The groups are shells around one centre, one inside the other: the same stretched ball of 4 dimensions in 6 sizes.
Known rows, each followed by its group:
[-1.93 -0.71  0.67  3.75 -4.05  4.01  0.90 -2.40 -2.61 -1.07]	(1)
[-1.64 -1.51 -0.41  4.43 -3.86  3.66  1.40 -2.29 -2.49  0.01]	(4)
[-1.74 -0.24 -0.66  5.68 -1.93  3.58 -0.39 -3.36 -3.76 -3.00]	(2)
[-0.07 -2.87 -0.13  5.17 -3.18  3.02  1.52 -3.21 -3.65  0.50]	(5)
[ 2.52 -5.55  1.61  3.84 -4.05  2.46  3.05 -3.09 -3.26  1.48]	(3)
[-0.93 -2.01 -1.49  5.38 -2.65  3.21  1.19 -2.46 -2.49 -1.21]	(0)
[ 0.05 -2.62  0.32  5.53 -2.78  2.99  0.99 -3.89 -4.59  0.26]	(0)
[ 0.28 -2.44 -0.21  5.26 -2.14  2.96  0.78 -3.22 -3.37 -2.39]	(4)
[-1.95 -0.10  0.30  5.34 -2.61  3.77 -0.35 -3.71 -4.42 -1.74]	(3)
[-3.02  0.46  0.48  4.22 -3.89  4.30  0.19 -2.74 -3.24 -0.98]	(3)
[ 1.89 -4.65  2.00  4.15 -3.92  2.66  2.35 -3.71 -4.25  1.58]	(2)
[ 1.15 -3.62  0.72  5.36 -2.69  2.66  1.35 -4.01 -4.60  0.19]	(0)
[ 1.94 -4.76  0.84  4.64 -3.29  2.49  2.34 -3.35 -3.63  0.67]	(4)
[-1.87 -0.88 -1.24  5.27 -2.78  3.59  0.62 -2.55 -2.72 -1.54]	(5)
[ 0.50 -2.75  0.09  4.81 -2.46  2.98  1.09 -3.01 -3.06 -2.20]	(1)
[ 1.59 -4.71  0.78  3.60 -4.04  2.77  2.92 -2.29 -2.11  0.36]	(3)
[-0.79 -2.34 -1.13  5.04 -3.11  3.23  1.55 -2.36 -2.43 -0.49]	(0)
[-2.02 -0.51 -0.87  4.96 -2.80  3.74  0.39 -2.50 -2.62 -2.21]	(5)
[-2.40 -0.01  0.81  4.57 -3.64  4.05  0.13 -3.33 -4.05 -0.57]	(2)
[ 1.52 -4.55  0.84  4.39 -3.68  2.66  2.48 -3.12 -3.36  1.09]	(5)
[ 0.97 -3.95  1.73  4.08 -4.25  2.96  2.26 -3.45 -4.01  1.92]	(1)
[-2.02 -0.44  0.82  4.09 -3.79  4.01  0.50 -2.84 -3.26 -1.07]	(4)
[ 1.89 -4.62 -0.04  5.35 -2.53  2.34  2.01 -3.42 -3.66 -0.07]	(2)
[ 0.36 -3.28  0.71  3.54 -4.04  3.23  2.22 -2.18 -2.05 -0.46]	(1)
[-1.15 -2.19 -0.30  4.40 -4.04  3.49  1.82 -2.33 -2.53  0.75]	(2)
[-0.09 -2.84  2.28  3.65 -4.80  3.45  1.88 -3.44 -4.17  2.14]	(3)
[-0.92 -2.17  1.33  3.24 -4.86  3.74  1.94 -2.36 -2.59  0.83]	(5)
[-2.11 -0.35 -1.67  5.75 -2.09  3.59  0.04 -2.70 -2.87 -2.67]	(0)
[-1.67 -0.46 -0.66  5.36 -2.19  3.60 -0.09 -3.04 -3.31 -2.90]	(1)
[ 0.97 -3.18  0.04  5.39 -2.10  2.71  1.03 -3.52 -3.77 -1.77]	(4)

New rows, each followed by its group:
[-1.31 -0.86 -1.24  6.05 -1.66  3.31 -0.11 -3.30 -3.64 -2.79]	(1)
[-0.41 -2.06  1.07  5.01 -3.29  3.29  0.82 -3.93 -4.75  0.45]	(0)
[ 1.49 -4.58  1.36  3.68 -4.26  2.82  2.77 -2.78 -2.91  1.22]	(5)
[-0.42 -1.68  0.89  5.02 -2.76  3.31  0.42 -3.80 -4.41 -1.17]	(4)
[ 1.48 -3.91  1.53  4.40 -3.32  2.78  1.76 -3.62 -4.03  0.06]	(5)
[-0.51 -1.95  0.96  3.90 -3.63  3.52  1.17 -2.74 -2.88 -1.29]	(5)
[-1.65 -0.60  0.41  4.49 -3.15  3.80  0.31 -2.94 -3.28 -1.94]	(4)
[-0.82 -2.43  1.15  3.29 -4.92  3.68  2.14 -2.29 -2.50  1.17]	(4)
[ 0.89 -3.71  1.58  4.41 -3.89  2.94  1.92 -3.67 -4.31  1.56]	(1)
[ 2.11 -4.68  1.48  4.40 -3.34  2.54  2.18 -3.57 -3.91  0.41]	(1)
[-1.52 -1.17  0.52  4.89 -3.55  3.64  0.70 -3.42 -4.12  0.35]	(4)
[-1.27 -1.72 -0.99  5.06 -3.11  3.41  1.19 -2.49 -2.65 -0.68]	(5)
[-0.35 -1.88  1.21  4.74 -3.13  3.36  0.66 -3.75 -4.39 -0.62]	(5)
[ 0.00 -3.07  1.82  3.67 -4.72  3.37  2.10 -3.13 -3.68  1.93]	(4)
[ 0.73 -2.79  1.50  4.45 -2.99  3.06  1.02 -3.65 -4.06 -1.24]	(3)
[-0.82 -1.70  1.85  4.06 -4.10  3.64  1.00 -3.54 -4.27  0.55]	(1)
[ 0.75 -3.43  0.87  5.06 -3.19  2.82  1.54 -3.82 -4.46  0.85]	(1)
[ 0.15 -2.90  1.93  3.04 -4.61  3.47  2.04 -2.57 -2.71  0.14]	(0)
[-0.17 -2.79  1.54  2.87 -4.81  3.58  2.23 -2.14 -2.12  0.13]	(3)
[ 1.50 -4.05  2.23  3.38 -4.13  2.98  2.22 -3.11 -3.30  0.16]	(3)
[-2.49 -0.41 -0.38  4.48 -3.70  3.98  0.75 -2.38 -2.65 -0.75]	(4)
[-1.50 -1.39 -1.07  5.51 -2.83  3.41  0.82 -2.89 -3.25 -0.58]	(1)
[-1.77 -0.95  1.02  4.33 -4.05  3.86  0.79 -3.23 -3.91  0.46]	(4)
[ 1.38 -4.27  2.28  3.87 -4.40  2.90  2.38 -3.63 -4.24  2.18]	(3)
[ 0.94 -3.16  0.84  5.20 -2.56  2.79  1.06 -3.92 -4.45 -0.70]	(4)
[ 1.10 -3.89  2.14  3.39 -4.44  3.09  2.33 -3.06 -3.36  0.96]	(5)
[ 0.14 -2.45 -0.70  6.17 -1.78  2.80  0.58 -3.80 -4.30 -1.35]	(0)
[ 1.50 -3.98  1.63  4.22 -3.46  2.80  1.87 -3.51 -3.88  0.09]	(5)
[-1.30 -0.91  0.67  5.35 -2.84  3.55  0.06 -3.98 -4.84 -0.63]	(3)
[ 1.77 -4.53  1.79  3.68 -4.00  2.78  2.48 -3.08 -3.28  0.58]	(4)
[-2.33 -0.45  1.02  3.66 -4.47  4.17  0.88 -2.56 -2.97 -0.15]	(0)
[-1.86 -0.41  0.51  4.76 -3.15  3.83  0.15 -3.30 -3.84 -1.35]	(5)
[-0.70 -1.32  0.50  5.00 -2.55  3.40  0.24 -3.51 -3.96 -2.08]	(1)
[ 1.43 -4.42  0.97  3.59 -3.99  2.85  2.69 -2.43 -2.29  0.10]	(0)
[ 1.32 -4.28 -0.30  4.96 -2.96  2.57  2.22 -2.86 -2.91 -0.04]	(1)
[ 1.56 -4.40  2.77  3.13 -4.77  3.00  2.60 -3.24 -3.64  1.67]	(3)
[-1.93 -1.12 -0.33  4.88 -3.66  3.71  0.98 -2.80 -3.27  0.32]	(0)
[-1.08 -1.53 -0.32  5.65 -2.73  3.32  0.59 -3.56 -4.21 -0.25]	(1)
